All groups share one centre, and each spreads out both ways along 11 directions, with some noise.
(in the rows, 128 means zero)
Some rows, each with its group after it:
[128 111 120 128 127 162 166 111 140 129 133 158 152 133 132 147 144]  z511
[147 131 178 158 103 110  35 154 154  63 110  91  96 145 152 119 164]  z59
[175 189 173 148 167  68 195 120 114 142 158 111  57 145 118 172 212]  z522
[ 88 112 122 130  82 134 138 154  67 146 156 136 114 120 113 132 145]  z59
[148 141 100  93 114 127 146 150 153 136 116 109  90 134 133 146 122]  z187
[103 116  91 124  90 119 138 123 104 140 149 143  85  96 146 121 115]  z627
[160 127 132 134 137 144  92 132 120 148 104  92  97 106 157 113  98]  z488
[ 68 123 149 125 143 180 108 147 118 127  88 105 104 142 110 130 157]  z522
[123 106 113 151 152 144 105  96  86 134 128 116 133  96 129 161 154]  z187
[113 136 147 135 138 142 150 114  82 161 129 143 148 135 129 111 154]  z522
[100  99 125 122 124 146 158 129 134 132 153 148 138 149 124 161 133]  z59
[129 121 173 145 127 163 132 128 139 119 167 119 158 136 127 119 139]  z511
[131 123 131 150 121 121 125 123 122 142 116 172 133  98 127 143 128]  z511
[121 163 147 159 100 141 155 143 149  95  78 135 109 143 118 113 161]  z488
[127 137 132 137 100 106 133 137 108 118 101 158 111 108 100  90 163]  z488
[150  95  92 100 103 139 140 155 132 111  99 136 154 125  63  95 114]  z522
[135 123 109 120 117 113 142 145 118 136 116 130 103 115  99 129 147]  z522
[161 174 185 178 114 104 123 118  85 139 162 102 120  87 139  78 130]  z511
[118 127 146  52 155 154 113 193 208 129 150  76  87 128  80 197 170]  z627
[161 154 143  83 144 154 124 129 168 112 151  80 157  98 125 154 173]  z59
[152 171 141 127 175 117  96 157 132 140 122 129  75 133 109 101 169]  z522
[111 176 138  79 120 144  69 203 248  76 115 127 115 121  77  82 124]  z522
[166 114 135 115 100 145 141 151 169 103 141 141 141 140 123 167 158]  z187
[185 160 148  90 188 118 119 163 201 140 147 155 152 139  88 146 143]  z682
[ 89 110 131 148 124 102  25 127 103 118 121 114 108  64 124 133 133]  z187
[154 126  94 134 133 135 109 144 127 127 115 139 134 134 129 158 127]  z682
[118  92 115 101 110 133 132 102  72 153 119  84  92  79 133  81 118]  z488
[110 140 151  60 149 159 165 146 103 166 131 135  87 174 116 128 214]  z187
[161 104 186 179  41 114 138 155  95 111 100 131 140 134 127 120 148]  z627
[ 91 165 139 107 117 136 107 157 156 121  96 141 123 115 103  88 144]  z627
[148 168 144 164 158 174 157  91 175 114  76 129 155 117 126 122 133]  z627
[109  92 143  86 140 204 147 139 149 134 169 157 125 171 137 109 165]  z511
[113  92 125 151 127 121  76 134  81 116 124  86 163 112 113 171 122]  z682
[112  89 113 142 116  97  93 128 147 128 136 182  88 138 165 134 102]  z59
[127 132 120 127 130 171 142 154 174 131 152 131 106 120 112 139 132]  z59
[ 75 110 138  68 135 142 148 137  72 194 111 122 107 129 123 136 180]  z511
[113  57  84 123 106  86 122 168  98 129 144 145  75 178 107 136  95]  z511
[107 155 164 107 143 161 140 177 199 109 118  96 133 164  91 146 126]  z187
[106 125 116 122 166 155 105 120 138  96 140  33 143 107  94 196 142]  z682
[126 137  49  87  86 114  99 135 157  92 151 126  74  92 145 108 130]  z187
[116 157 103 113 124 132 110 156 140 129 127 130 105 129 126 111 131]  z682
[136  97 127 117 122 139 133 135  90 151 133 113 134 140 130 131 123]  z511
[133  76 145 141  69 147 170  99  96 131 144  68 146 125 171 158  87]  z522
[ 60 172 114  88 131 146 114 111  87 170 164 112  96 133 201  80 118]  z522
[ 62 120 147 141  94 121 105  99 100 142 182 192 152 105 146  89 131]  z627
[149 156 123 110 123  88  78 132 164 115 135 166 144 115 146 117 144]  z59
[204 142 147 142 163 119  80 132 124 121  63  96 140 144 137 132 144]  z187
[155  91 103  96  82 151 140  87 118 125 161 131 105  99 189 127 156]  z682
[122 180 119  99 103 154 151 114 171 127 159 140 127  94 159 107 151]  z59
[116  85  86  78 169 155 134  97 155 160 115 182 129 111 124 125 124]  z488
[119 141 123 121 100 105 106 137 120 126 135 155 146 130 138 129 142]  z59
[117 153 165 125 108 147 106 151 160 106 155 103 106 117 127  89 133]  z511
[149 103  70 142 128 112 139 113  99 143 119 101  92 116 143 162  85]  z627
[152 142 133 157 160  96 139 150 125 166 143 125 130 101  92 168  76]  z682
[147 154 175 150 139 171  70 161 172 111  82  94 166 133 113  94  97]  z511
[151 146  66 127 112 155 172 111 146  71 167 104 143 153 141 110 104]  z511
[ 90 129 194 132 164 197 174 108 155 130 131 145 121 174 144  98 167]  z59
[107 183 139 109 123 106 136 153 136 128 123 154 163 146 105  65 107]  z682
[137 113 152 133 109 119 138 129  99 117  92 152 115 117  83 108 203]  z488
[136  89  89 167 142 137  75 143 124  80 111 140 157 128  79 136 140]  z187
[132 136 157 156 136 172 155 121 119 156 122 115 135 158 162 133 113]  z488
[124 138 129 134 155  97  46 137  86 156 158 180 144 115 132  67 111]  z627
[147 173  52  83  80  96 112 141 149  97  57 109 150  98 132 120  98]  z627
[140 179 159 137 130  95 117 163 105 121 117 167 146 144  67  59 168]  z488
[121 146 136 137 121 106  85 157  88 106  73 109 105 155 136  74 141]  z59
[153  69 162 167 173 129  97 104 139 100  99 125 110 199 157 136 124]  z59
[ 81 111  80  61  92 164 166 122 141 105 130  95 144 139 128 142 107]  z522
[165 108 127  99  82 125 146 125 140 130 112 145 135 135 166 114 115]  z682
[110 103 115 115 127 125 178 104  79 161 145 191 152 130 121 103 141]  z488
[ 92 184 136  72 185 199 148 134 154 107 103 114 186 164  73 103 197]  z511
[177 128 107 158  72  95 155 118 122  98 116 153 122 109 134 157 180]  z488
[ 86 172 104  84 136 175 118 136 127 134 121 130 129 135 142  56 122]  z522
[207 141  81  78 183 115  99 116 120 144 158 209 176 129 117 109 178]  z682
[ 76 199 136 141 151 216 156  47 206  87 119 118 160 112 190  86 116]  z627
[150 110 103 145  86 126 153 169 147  89 113 112 179 150  86  92  49]  z187
[ 80 103 161 166  82  98  94 117  79 138 169 203 165 109 134  89 124]  z627
[135 152 107  95 150 134 111 131 130 148 164 175 104 108 127 111 184]  z187
[114 136  55 120 126 115 163 158 118 156 124 141  88 112 108 135  72]  z187
[172 151 122 106 177 130  90 139 117 147  81  80 156 118 120 125  92]  z627
[ 79 180 180 128 108 123 139 123 131 124 162  99 163  81  94 148 178]  z511
[197 137  99  68 151 167 165 136 159 139 132  51  78 118 144 183 139]  z627
[161 153  95 143 153 142 151 130 148 136 142 149 164 118 107 100  77]  z187
[108 163 214 134  53 152 162  73 143 106 131  89 173 114 188 131 169]  z59
[194 138 131 120  86  94  82 196 124 153 139 165  56  81 114  97 159]  z627
[ 99 104  90 126  86  98 122 154  68 140 117 135 155 145 114 145  93]  z682
[ 98 116  80  92 142  96 163 140  89 128 148 129  91 166  94 137 160]  z511
[129 147 116 108 121 137 153 120 116 134 141 127 121 126 135  98 143]  z488
[144  95 115 129 102 128 128 141 115 129 121 132  99 100  98 143 143]  z522
[ 84  75 165 114 108 102 145  75  78 135 148 131 142 160 179 132 163]  z59
[102 151  97  96 129  95  22 154  91 170 162 152 108  91 176  74  73]  z522
[192 119 127 158 107 160 166 122 125 108 124 136 149 149 138 105 135]  z187
[133 114  96 121 116 177 132 169 151 107  89 134 111 188 153 170 137]  z682
[ 97 166 152  87 122 122 106 165 203 117 201 145 172 117 106 129 114]  z488
[160 137 149  91 153 165 100 104 183 108 122 107 102  68 110  79 177]  z488
[134 130 100 100 156  88  96 132  41 166 149  32  34 160 206 146  93]  z522
[149  86 107 145 162 148  96 171 128 145 128 103  92 132 106 237 133]  z682
[169 176 190 179 101 153 148 111 135 117 143  98 157  98 162  76 100]  z488
[130 184 105 146 135 129 101 144 151 117 120 115 109 112 119 102 108]  z682

New rows. What belongs after each?
[136 213 155 179 142 147 139 110 166  83  95  83 191 102  94 121 131]  z511
[118 164 106 193 151 152  72 176 117 122 112 159 144 141  99 151 130]  z682
[110 137 122 130 148 104  93 143  84 161 108 156 147 113 107 128 131]  z522
[178 129 127 169 147 167 130 113  92 120 110 124 227 144 122  95  97]  z511
[119 145 154 119 140 148 123 143 121 130 112 113 147 148 120  92 126]  z522
[144 147  79  90 149  97 107 139 153 131 122  94 150 106 114 150  70]  z187
[ 69 116 122 149  73 158 169 166 120 131 116 126  61 135 107 106 125]  z187
[102 159 139  58 102 113 131 121 116 121 132 157 168 139 117  26 156]  z682
[ 98 113  99 138 109 136  80 140 101  93 135 128 180 136 118 168 142]  z682
[117 140 157 136 115 170 146 119 156 140  59 126  92 111 149 139 143]  z511
[117 157 119 124  80 103 128 161 126 134 179 161 140 115 126 139 130]  z488
[163 129 125 121 133  96 137 162 131 125 109 115  87 124  77 134 158]  z522
[112 100 110 101  76 161 141 123 129 114 116 108 101 139 166 126 150]  z682
[ 88 116  62 185  51 176  96 124  76  65  67  77 137 153 183 129 102]  z682
[196 116 135 143 126 114 133 173  79 130 100 108 100 167 108 122 145]  z627
[107 113 151 110 141 179 132 160 148 139 131  68  72 111  92 119 125]  z59
[108  88  88 127  99 127 113 124  96 127 101  82 112 105 149 194  98]  z522
[144 103 183 173 146 152 101 117 102 163  88 146 121 107 117  87 132]  z488
[168  97  86 114 141 139 124 127 108 144 147 106 109 100 113 148 119]  z59
[ 93 157 137 170  94 110 164 139  97 172 143  93  75  70 127 104  58]  z682
[168 120 127 127 147 145 165 108  77 167  87 112 156 117 126 134 131]  z627
[151 125  73 179 126 118 115 164  47 151 121 199 110 149 117  88 112]  z59
[133 153 139 108 124 146 144 125 159 111 151  71  85 144 168 125 136]  z522
[142 149 138 139 101 147  85 180 158 119  74 148  93  92  99  19 103]  z522
[103 146 132  56 164 127  90 153 134 129 144 124 137 152  95 118 185]  z187
[104 140  84 104 110 114 116 116 104 102 131  87 153 109 125 122 112]  z682
[171 118 141  87 135 103 141 149 147 151 112 146 138 141 123 124 119]  z682
[147 104 120 105 194 166  72 130 123 182 121 148 115 116 139 141 113]  z488
[ 92 123 104 100  64  93 116 140  79 128 133 120 129 127 146 137 144]  z59
[142 131 105 162 130 133  61 168 136 109  94 102 105 119 124 165 106]  z682
[136 140 119 118 144 130 103 124 100 159 112 134  56 109 146 152 185]  z187
[136 170 123  92 130 102  95 171 154 119 183  87 173 116 114 126  86]  z488
[161 145 174 159 147 162 148 130 121 171 144 201 148 143 133  89 157]  z682
[158 112 118 156  83 188 113 147 169  91  98 154 118 153 186 158 136]  z682
[134  56  61  72 100 158 109 153 120 117 133  99 111 118 122 132 105]  z522
[102 128 109 164  96 155 169 142 145 167 160 181  49  74 128 175 149]  z187
[188 153 115 111 166 190 169 110 151 174 138 101 103  58 120 103 106]  z59
[123 140 198  92  81  98 176 103 109 138 126 127 199 132 131  38 115]  z682
[129 203 129  81 138 137 103 175 131 131 200 106 116 124 128  96 148]  z488
[170  66 112 147  75 120  67 176 135 124 108 139  73  66  96 108 106]  z522
[128 145  99 123 162 143 127 113 107 152 102 113  60 111 138 145 171]  z187
[ 85 126 143 129 170 156 102 122 124 117 137  65 128 149 144 126  84]  z627
[122 155 197 146 134  76 123 149 131 136 161  93  91 129 135 184 147]  z522
[194 120 108 143  87 120 101 116 171  79  90  96  54  63 149 160 176]  z488
[102 117 121 172  54 151 135 120 111 128 144  87  57  63 183 139  92]  z682
[ 82 129 143 133  82 136 170 156 128 149 150 153 130 143 126 142 116]  z682
[101 113  70 102  93 121 133 142 146 121 182 159  99  86 113 147 118]  z187
[105  95 185 100  88 151 118 111 138 107 124  87 139 119 137 111 151]  z682
[114 142 133 115 131 119 114 158 104 142 143 150 138 139 113 115 139]  z488
[ 91 120 152  67  85 141 143 152  90 204 122 138 120  69 111 117 157]  z627
[156 122 120 217  87 121 174 122 116 136  98 187  72  80 120 120 143]  z627
[ 96 112 138  70 155 137  75 142  66 194 185 116 117  86 119  80 135]  z488
[155 113 109 120 145 115 115 143 113 134 130 130  73 111 108 145 170]  z522
[136 123 190 216  80 167 146 148 127 162  89  98  48  98 168 122  68]  z682
[120 175 122 171  96 148 143 166 130 132 123 205 139 158 144  91 125]  z682
[105  91 190 121 148 190  91 173 123 127 166 127 190 186  91  83 135]  z511
[134 131 153 121 129  35  95 162 109 159 165 164 129  99  89 185 149]  z522
[ 97 132 161 139 138 177 175 106 154 130 162  60  96 102 121 176 135]  z682
[105 127 124 147 121 107 138 139 100 138  66 112  73 141 116 127 123]  z511
[135 125  83 122 127 114 124 123 163 125  80 175 103 110 132 121 118]  z488
[118 108  90 122  86  94 102 134  65 147 137 127  84 104 143 111 110]  z59
[119 137 112 184 121 135 135 117 114  61  96  85 104 196 154  83 102]  z627
[ 83 178 145 134 155 183 133 158 136 165 123 194  69 167 140  87 152]  z488
[134  51 104 149 115 147  97 119  64 134 121 104 135 118 137 184 139]  z682
[144 115  80  96 126 124 131 126 166 145 138  66  82  58 148 204  75]  z627
[ 90 196 111 157 162 130 159  59  42 179  69 162 199 116 162 135 131]  z522
[ 87 116 169 101 137 154 120 120 109 154 131  96 152 109  98  65 111]  z488
[122 150  91 141 134 151 139 167  98 135  89 130  94 161 125 125 120]  z682
[136 135 101 107 132 133 165 128 116 150 141 122 153 132 118 125  92]  z187
[132 111  89 125  96 135 184 114 118 125 111 157 148  98  92 129 144]  z522
[171 122 107 122  92 120 139 117 125 119 165  99 128 104 155 177 140]  z488
[ 73 114 140 123  91 134 183 114  70 139 128  89 144 134 113 141 139]  z511
[193 169  91 129 116  68 122 154 125  75  92  75 155 145  93 143 124]  z488
[165  63  96  93 136 124 132  86  99 129 109 118 133  99 113 166 170]  z488
[136 124 134 120 113 121  60 154 160  72  95  72 146 135 117 127 121]  z187
[125 117 152 138 106 129 122 112  98 124 136 124 123 149 151 114 160]  z59
[143  98 112 123 112 152 115 139 120 125 114 129 106  99 120 124 139]  z522
[143 112 137 104 127 162  88 128 143 149 153 112  66  77 156 142 159]  z488
[ 99 127 143 109 178 132 141 130  49 165 110  86 149 185 122 132 136]  z522
[139 126 188 131 154 219 133 129 131 127 146 122 168 167 136  78 152]  z511
[118 126 127 106 145 100 158 147  81 149 120 166 137 142  47 139 192]  z522
[ 85  98 163 128  77 104 118 133 114 145 102  84 171  78 116 202 107]  z511
[156 125 167 170 137 160 166  90 110 128 116  71 113 140 171 173 139]  z522
[160 112 164 186 100 145  82 123 135 130 114  93  71  85 175 134 103]  z522
[169 121 174 121 136 112 113 153 163 144 128 161 165 122 114 150 126]  z682
[150 135 107 112 180 162 166 125 101 175  94 114 133 125  96 113  92]  z59
[172 142 154 124 138 129 152 135 121 129 128 130 171 148 107  79 128]  z522
[156 114 121 132 125 171  97 115 131  98 109 134 158 147 152 126 161]  z682
[137 154 158 108 115 123  63 144  87 169 159 135 175  63 117  73 126]  z511
[115 154 111 110 128 136 125 139 128 114 132 147 155 158 118 110 151]  z682
[ 94 146 148 130  93  90  85 155 103 105  81 108 110 154 137  98 135]  z59
[184 130  24 105 113 128 163 109 133 121 152 151 109 104 147 155 112]  z187
[ 89 101 144 109 151 177 219 100  83 162 115 102 193 172 100 159 127]  z59
[133  95 138  87 183 163  77 180  80 163 125 146 164 190  84  73 127]  z511
[144 143 119  96 137 137 142  91 129 123 142  99 136 100 137 105 145]  z682
[134  75 167 137 133 161 112 100 128  89 138 104 200 142 121 184 184]  z187
[139 122 168 154 136 139 123 153 112 168 134 162 129 126 110 122 138]  z682
[156 123 121 174  95 192 177 141 115 129 146 102 141 112 124 169 119]  z59
[173  96 121 102 154 127  65 124 143 155 159 139 134  68 142 155 127]  z488
[143 119 121  83  82 110 109 173 107 127 108  94 130 140 116 116 140]  z627
[ 90 115  78  61 130 137 163 100 138 154 111 108 165  74 117 186 108]  z627
[142 120 154 123  85 143 150 102 125 129 129 113 116 112 161  98 125]  z682
[ 76 130  97 130 118 163 154 136 101  86 129  93 203 174  84  92  99]  z511
[120 106 128  99 137 168 145 105 113 163 183 123 140 125 154 169 130]  z488
[180 140 120 164 120 113 170 119  93 116  94 129 167 150 128 144 133]  z488
[144 168 204 158 124 117  92 140 162 151  97 145 166  75 126 100 100]  z59
[109 128 112 104 132 101 144 172 133 129 108 138  83 119  43 154 192]  z522
[ 71 146 140 110 124 100 136 190  97 182  92 110  92 127  90  82  53]  z187
[190 122  71 111 126  79 143 110 112 112 115 160 185 121 103 151 148]  z488
[129 143 121 118 122 162 149 138 118 145 117 108 102 102 126 104 120]  z59
[111 146 148 122 135 131 112 147 168 143  92 152  95 101 121 156 155]  z511
[ 49 124 111  89  82 124  94 116  72 106 123  94 134 115 134  55 148]  z682
[125  79 143 184 142 172 142 173  74 183 104 118  43 144 122 194 113]  z682
